The rows of a group lie close to one hidden flat surface of 14 dimensions, which passes through zero. Surfaces can cross.
In the rows, 128 means zero.
Some rows, each with its group after it:
[105 146 152 150 209 113 154  38 147 162  88 121 138  92  73 142 149  93
  83  80 129 120 141 167  97] : Z_698
[192 107 167 118  81 130 107 183 138  59  81 160 148  94 153 125 153 125
 157 166 159 144 165 142 121] : Z_396
[172 107 125 128  87 155 121 122  87 151 168 166 124 111 127 150 133 127
 164 119 100 117 108 165 178] : Z_933
[ 91 138 122 130  77 128 130 130  97 105 174 111  60 156 131 146 121 180
 116 169  54 166 146 134 198] : Z_933
[160 110 147 111  94 162 125 107 108 171 157 151 125 183 117 145  77 181
 130 113  75 108 131 104 119] : Z_87
[126 151 137 137 136 106 121 142 122 104 109 136 158  92 100  80 157 105
 146 157 160 113 133 137 119] : Z_933
[ 79 149 136 128 187  83 139 100 111 165 109  89 150 146 115 120 135 142
  83 114 143 156 130 109  94] : Z_87
[122 104  91 118 164 126 131 137 120 165 157 166 123 120 200 175 114  82
  94  91 164 169 100 136 137] : Z_81
[133 149 100 121 117 124 145 136 108 159 147 174  96 102 151 113 138 125
 140 110 120 127 141 128 194] : Z_396
[155 123 153 106 151 111 101 146 151 106 133 160 125 114  69 126 132 154
 117 152  85 106 154 135 112] : Z_81
[161 156 113 116 135  86 152  63  86 143 135 112 156 147 113  79 122 100
 134 113 161  99  91 131 129] : Z_933
[140 131 103  80 124  99 115 122 163 134 167 142 144 104 147 133 123 109
 124 165 140 153 147 117 153] : Z_87
[ 93 155 120 124 163 127 180 151  85 181  89 159 154 114 112 135 119 103
 132  99 160 168 140 149 119] : Z_81
[ 70 111  91 133 142 134 142 161 151  84 100  94  89 122 161 122 131 129
 119 114 144 128 138 104 105] : Z_698
[ 76  55 106  96 143 130  99 186 153 105 167  89 121  78 102 193 155 120
 127 199 126 114 125 137 113] : Z_396
[122  77 136 109 153 104 100 129  69 109 140 133 121  96 107 137 150 158
 112 124  78 122 135 157 120] : Z_698
[125 103 117  84 126 107 162 143  70 125  86 155 150  89  96  78 114 132
 139 121 108 110 190 124 102] : Z_396
[167  83 125 114 109 145 123 131 119 170 114 131 179 118 163 169 121 113
 158  95 139 159 124 149 127] : Z_933
[ 93 112  89 122 194 107 156 200 147 145  93 119  67 119 146 188 157 132
 101  75 149 145 138 124 122] : Z_81
[103 149 127 158 115 143 132 170 136 149 100  93 128 143 136 146 157 148
 168 117 143 150 117 125 148] : Z_698
[147 148 134 160 147 154 120  83 131 148 141 180 121 131 145 122 104 115
 110  66  96 140 118 154 137] : Z_396
[142 135 139 156 111 113 131  98  80  93 105  89 119 136 122  95 157 149
 147 113 109 115 118 147 136] : Z_933
[128 123 166 143 116 133 128 104 128 140 126  94 157 124  91 129 141 119
 122 175 135 115 124 139 120] : Z_87
[155 121 143  79 167  75  95  96 145 200 161 124 165 114 117 178 163 145
 110 134 150 115 120 112 129] : Z_396
[121 102 108 103 162 121 128 148 126 120 154 151  61 188 184 186  84 157
  61  89 128 147 112 100  97] : Z_933
[146 131  99 107 105 119 150  77 160 142 106  60 129 126 108 127 149 141
 190  87 119  91 129 125 146] : Z_81
[127  95 106 126 137 134 159 145 135 145  58  91 117 113 142 129 149 142
 161  54 138  91 148 105 104] : Z_698
[130  85 127 138 130 143 108 166 102 130 113 132 133 126 166 163 140 142
 136 100 141 138 111 133 111] : Z_81
[121 156 141  72 183 100  83 116 168 128 158 182 196 102  50 158  92 156
 138 120  68 188 156 174  92] : Z_87
[ 86 163 107  81 124 114 149 241  87 178 153 194 138 102  96 147 140 138
 166 184 162 153 146 118 168] : Z_87
[136 149 112 117 161 133 147 141 194 106 135 138 117 137  88 152 103  80
 114 142 153 113 113 139 107] : Z_81
[102  52  89  91 171 106 167 132  63 157 128  93 144 124 118 149 110  85
  97 117 159  91  99 127  72] : Z_396
[136 116 136  97 148  95  95 104 135 145 133 105 187 144 128 119 123 155
 126 121 138 117 121  94  75] : Z_87
[ 58 167  82 133 143 113 133 146 177 116 131  70 109 163 155 114 113 148
 124 125 121 176 134  88 131] : Z_933
[137 164 101 102 143 118 164 117  79 203 167 207 118  76 125 185 166  91
 160  96 173 138 103 181 211] : Z_81
[133  92 118 124 169 115  71 185 172  70 168 142  76 112 128 154 141 148
  92 143  77 115 122 132 122] : Z_81
[135  88 156 106 140 120 121 113 137 159 143 146 131  74 122 174 150 100
  80 175 133 128 157 140 136] : Z_87
[134 113 170 182 139 174 141 163  18 116  97 189 125 116  66 120 135 127
 144  95 104  94 101 198 106] : Z_396
[109 125 141 133 119 114 106 137 103 133 145 123 106 165 188 139 123 178
  84 139 107 186 143  99 140] : Z_396
[104 146 100 124 142 115 113 141 134 141 153 101 152 134 135 158 139 124
 158 122 145 174  95 143 147] : Z_698
[ 85 147 125 141 166 116 144 109 150 152 104  76 171 124 119 173 132  97
 124 113 144 212 125 168 120] : Z_87
[105  88 124 130 142 129 133 169  60 215 160 128 152 144 180 210 136 108
  99 141 177 188  82 135 144] : Z_87
[132 142 138 142 118 140  85 107 140  83 180 120 151 136  74  99 120 124
 155 169 102  95  80 150 121] : Z_87
[173 111 168 144 126 123 131 130  60 132 108 145 176 155 119 116 104 115
 113 131 129 152 114 160  96] : Z_933
[ 97 157 152 118 140 110 157  74  65 169 118 147 126 159 137 121 110 164
  88 108 140 137 141 102 110] : Z_698
[132 107  95 113 125 102 114  57 164 113 148  57 138 124 166 136 139 117
 133 112 135 133 109 125 134] : Z_87
[135 124  81  94 132 134 170  91 166 101 143 100 121 162 108 146  73  84
 135 121 159  96  94 131  97] : Z_87
[ 62 156 122 155 120 106 106 104  88 130 155  82  97 142 121 118 145 202
 125 112  19 202 150 153 190] : Z_933
[ 90 131  90 128 123 139 128 140 193  71  87 126 122  78 178 115 124 120
 147  95 104 195 188 135 134] : Z_396
[122 113 160 156 115 153 150 110 136 111  81  77 130 180 121 126  97 140
 105 128 132 127 137 112  70] : Z_396
[133  97 118 104 118 140 111 161 147 107 129 147 103 123 155 139 120 148
 127 126 126 106 142 101 110] : Z_87
[141  96 146 113  85 113 102 122 109 165 131  90 218 114 160 117 143 119
 154 180 165 153 133 107 125] : Z_933
[ 94  72 152 142 143 152  98 162 141  70 116  92 145 116 108 185 134 128
 122 153 124 147 111 169  73] : Z_396
[ 96 193 132 141 163 104 152 100 104 165 154 104 136 186  69 132 115 135
 113 137 138 136  85 133 128] : Z_396
[116 100  40  87 146 125 192 194 146 134  88  98 115 132 155 145 106  91
 170  74 173 121 120 112 113] : Z_698
[136 106 109 145 126 134 144  87 143 122 117  59 126 131 161 178 153  93
 140  98 168 140  86 157 134] : Z_396
[120 106  99 149 143 122 183 146 110 127  80  62 106 165 136 117 123 106
 120  91 150 108 107 116 103] : Z_698
[201 107 155 129 108 168 150 104 184 153  79 157 147 101 123 138 119  98
 144  87 129  99 161 138 118] : Z_87
[173 152 122 136 112  86 189 133  74  61  39 101 126 118 118  77 157  96
 174 105 179 131 132 172 136] : Z_933
[119 158 134 180 162 143 103 136 192 172 120 130 119 135 169 122 149 122
  99  96 136 137 116  97 140] : Z_698
[ 46 140 124 159 169 146 144 180 157 125 132 120  70 156 148 173 115 130
  58 147 136 176 131 107 111] : Z_81
[139  98 101 127 130  93 128 100 123  96 124  57  90 129 153 140 164 134
 120 112 121 116 116 133 148] : Z_81
[127 122 114 114 146 114  71 113 197  98 133 102 155 105 145 110 141 143
 147 114 127 112 126 104  96] : Z_933
[159  77  99  97 157  91 160  98 112 127 145  57  74 161 109 213 135 124
 102  98 113 116  91 165 138] : Z_81
[193  81 146 109 100 118 153  96  83 166 103 135 143 111 159 147 148 107
 125 120 172 100 133 127 135] : Z_933
[106 103  81 114 122 145 144 172 137 117 129  96 163 166 150 141  70 104
 149 119 144 175 106 124  91] : Z_81
[ 93  78  98 139 137 154 152  78 168 108  88  64 123  86 113 121 131  97
 141  86 104  90 145 138 101] : Z_396
[104 134 152 157 133 155 105 208 124 113 126 156 139 142 127 102 119 126
 115 176 150 125 117 102  92] : Z_933
[129 125 179 156 128 160 126  46 164 130 118 136 109 129 113 124 116 132
  70 130  96  94 158 113 103] : Z_698
[118 102 153  99 143  97 118 182  96 139  94  99 160 126  54 147 145 192
 151 139  74 148 168 145 102] : Z_698
[144 140  79  16 118  74 152  80 139 175 130 183 140  58 138 108 128 149
 163  95 120 117 215  95 165] : Z_698
[ 84 137  99  95 141 111  91 123 124  79 178 158  96 114 115  67 108 169
 115 142  74  89 147  94 117] : Z_698
[101 135 132 164 168 145 113 132 143 165 133 146 113 103 131 159 156 126
 111  91 113 139 121 145 146] : Z_698
[120 148  76 100 165 112 155 143 168 162 126 119 113 136 124 158 125 120
 149  78 157 124 115 117 131] : Z_81
[135 110  78  83  90 104  87  79 199 114 125  43 183  86 185 141 168 144
 218  97 155 144 130 115 144] : Z_81

New rows. What belongs after each?
[143  98 142 136 138 118  75 110 111 106 166 144 134 112 160 144 135 126
  94 136 102 160 110 158 134] : Z_87
[112  73  91 126 139 124 115 197 138  91 119  89 124  78 118 107 181 100
 163 156 175  40  98 106 105] : Z_396
[130 144 145 169 136 161 156 126 146 118  77 112 106 208 142 101  74 146
  93  74 116 123 127  91  66] : Z_87
[100 157 119  92 173  99 120 102 164 151 130 130 170 133  89 100  96 148
 115 122 108 141 156 102  84] : Z_396
[118 175 108 143 140 149 151 176 135 108 105 172 137 111  85  95 120 105
 185 106 147 113 118 153 123] : Z_396
[115 189 143 152 113 155 148  74 115 181 155 149 132 162 119 130 117 116
 130 134 165 108  88 118 146] : Z_81
[ 79 159 181 127 118 142  88 165  86  76 116 219 145  89 150 143 149 164
 128 165 172 175 152 140 102] : Z_698
[173 141 104  82 115 137 118 156 150 118 162 206 147  81  88 123 117 102
 184 145 130  95 128 151 152] : Z_87
[119 151 158 159 104 136 123 126  88 142 121  94 121 147  97 143 173 181
 170 127 116 120 108 143 160] : Z_396
[154  82  98  78 155  91  63 162 122 142 156 149 178  75 148 117 164 145
 169 103 150  84 106 109 105] : Z_396
[175 143 138 160 113 149 134  87 172 113 132 140 110 114 123 107 136  79
 126 130 138  80 111 143 150] : Z_396
[146 118 140 124 130 106 103 120 119 143 112 116 161 112 140 110 159 146
 140 119 141 114 134 109 115] : Z_87
[118 178 128 114 159 102 136  80 175 176 136 129 131 138 114 119 121 133
 103 118 121 140 152 105 135] : Z_396
[115  91 161 149 160 122  95  79 119 168 126 111 149  41  91 163 216 119
 126 124 121  90 124 169 143] : Z_87
[162 153 139 100 155  84 140  93 103 138 115 151 168 157 122 104  88 124
 102 106 130 171 143 137 102] : Z_87
[136 111 120 122 134 137 106  97 174  98 132 106 110 129 117 151 131 150
 142  90 103 102 118 132 110] : Z_933
[142 111  94 116 152 118 104 112  79 140 129 150 165 118 162  83 111 135
 159  42 120 114 105 125 104] : Z_396
[167 161 116  81 132 107 155 172 141 135  91 179 171 149 131 112  84 124
 153 106 158 164 161 111  98] : Z_87
[ 98 142  98 183 146 158 196 176 170 105  36 122  79  73 130  94 160  58
 138  93 160 109 166 140 143] : Z_81
[124  81 174 175 152 156  55 135 135 172 158 142 130 150 180 145 132 166
  57 128  93 122 114  81  94] : Z_87
[ 41 127 111  97 143 106 137 172  85 150 137  72 154 148  96 186 136 169
 150 156 151 177 111 127 109] : Z_87
[149  86 149 162 142 152 131 108 120 178 133 151  96 126 171 141 135 102
  57 117 136  92 122 105 129] : Z_87
[157 140 168 146 163 124  60 103 171 122 150 161 209 111 121 132 107 108
 111 129  88 214 128 184 110] : Z_87
[124 161 135 164 131 116 110 191 136 105 101 133  99 100 149 120 202 133
 150 133 174 122 116 124 163] : Z_396
[ 78 155  94 119 188 111 123 106 147 134 145 132 170  91  97 124 122  86
 137 109 130 163 117 170 116] : Z_81
[129  54 157 130 131 149 147 103  95 122 139  95 126 151 101 158  94 103
  67 168 116  95 112 137  76] : Z_396
[ 99 101 116 101 126 131  85 121 145 149 161  74 172 143 128 175 130 171
 162 124 117 144 101 119 107] : Z_87
[110 118 103 115 138 133 151 142 110 127 122 141 135 130 136 117  89 113
 122 106 126 146 138 129 102] : Z_396
[175 118 160 155  80 174 164 144 113 157  74 148 116 158 145 136 108 141
 138  97 113 135 157 128 138] : Z_87
[128 139  68 120 166 121 145 147 120  92 115 188 135  61 136  58 117  54
 156  86 150 111 125 159 128] : Z_396
[149 113 140 132 100 145 118 195 129 123 104 130 180 113 137 148 142 111
 181 151 173 152 119 145 120] : Z_87
[118 160 109 130 111 147 199  86 154 152  96 136  93 105 108  94 115 100
 130 107 102 116 189 127 168] : Z_396
[132 161 124 102 136 165 168 170 139 149  87 184 181 113  38 143  96 117
 212  93 135 126 142 174  97] : Z_396
[ 80 128 117  85 122  85 106  78  97 146 179  73 140 130  96 143 144 186
 141 150  86 132 128 121 147] : Z_87
[189 192 107 110  89 124 178  95 141 143 156 164 114 136 104  90 110  77
 163 146 169  75 111 124 186] : Z_81
[129 164 134 159  80 209 152 175 165 146 131 108 134 178  47 171 112 140
 229 133 144  82  70 144 129] : Z_396
[127 128 153 125  89 152 146 133 181 175 149 115 165 118 104 166 119  77
 117 229 154 156 148 127 154] : Z_87
[150 108 106 103 154  79 138  96 123 118 106  89 125  91 121 152 173 122
 143  90 139 121 123 163 139] : Z_81
[117 133 128 142 144 111 128 154 125  76 124 153 101  74 119  95 160  89
 106 166 139 119 139 152 146] : Z_396
[122 146  81  89  82 136 179 173  72 111 166 167  64 162 117 129  90 141
 160 149 121 106 119 124 178] : Z_87
[ 99 132 116 138 151 132 108 179 147  98 121 128 126 163 172 127 103 139
 111 116 135 174 116 109  93] : Z_87
[145 150 107 111 118 136 165 116 116 129 129 169  92 120 109 127 109 125
 147  94 100 121 141 152 161] : Z_87
[133 137 139 180 121 172 131 137 125 135 124 135 122 131 110 116 135 107
 147 116 127 100  99 146 137] : Z_87
[142 127 154 164 119 175  94 191 205 119 107 128 115 120 136 191 173 137
 163 132 160 120 107 129 135] : Z_396
[ 97 193 177 156 140 167 179 134 131 168 100 233 111  84  65 107 120  91
  87 168 122 130 193 147 154] : Z_81
[115 130 136 148 140 103 155 160  63 104  78 112  79 173 164 128 127 173
  86  91 108 182 146 128 123] : Z_933
[108 107 125 117 156 142 135 138 196 193  94 112 143 107 141 158 145 127
 123 107 163 103 150  75  93] : Z_87
[147  97  97 127  69 134 132 163  99 126 127 111  97 120 198 123 163 141
 175 121 160 100 115  99 174] : Z_87
[156 160 122 155 132 115 114  74 172 149 101  91 131 136 198 151 170 130
 147  56 169 163 106 127 156] : Z_396
[137 120 140 123 107 102 157  99 100 113 165  89 102 136 105 160 141  85
  87 217 152 121 105 154 169] : Z_396
[157 145  82 143 113 160 104 104 230 134 135  94 174 107 130  92 143  85
 218  92 168  57  79 109 131] : Z_87
[125 100 102  96 104  95 151 160  64 145 145 101  94 164 154 130 114 159
 110 149  99 149 143 101 163] : Z_698
[ 50 172 103 152 162 127  85 179 136  92 164 118 123 130 121 131 150 149
 155 134 141 146  76 133 127] : Z_81
[103 109 154 146 150 135  78 125 106 165 165 193  92  75 165 175 175 156
  84 116  97 146 141 140 168] : Z_81
[104 167 124 142 199  99 101 199 118 145 122 208 130 119 160 100 125 132
  86  99 131 183 141 117 118] : Z_87
[118 131 135 119 136 137 103 166 157 118 131 148 151 134 117 121 103 137
 125 145 114 139 142 114  95] : Z_81
[145 142 102 109 138  91 176 106  80 162 126  98 151 133 120 160 153  90
 163 103 199 130  80 162 147] : Z_396
[127  64 128  85 136  92  85 132 117  87 145 113 143  73 144 173 169 134
 125 161 143 128 129 146 114] : Z_87
[ 98 114 158 132 173 119 111 118 156 137 135 110 169 102  82 156 145  91
  92 185 158 124 115 145  87] : Z_87
[ 71 120 127 148 190 122 107 111  91 156 184 167  66  88 105 138 164 137
  62 127  89  82 111 135 154] : Z_87
[161 153 142  95 160  77 154 121 125 158 110 143 154 130 108 124 135  99
 103 147 184 124 135 119 115] : Z_396
[243 107 152 142 116 126 121 134  79  88 110 204 138 132 173  84 109  82
 111 106 158 104 105 151 108] : Z_87
[144 143 111 115 151 121 126 135 117 166 138 202 121 105 145 109 120 121
 115  94 118 131 144 121 146] : Z_396
[134  98 124 107 173 117 157 177  96 122 105 179 113 112 138 157 121  90
  84 122 185 118 124 132  89] : Z_87
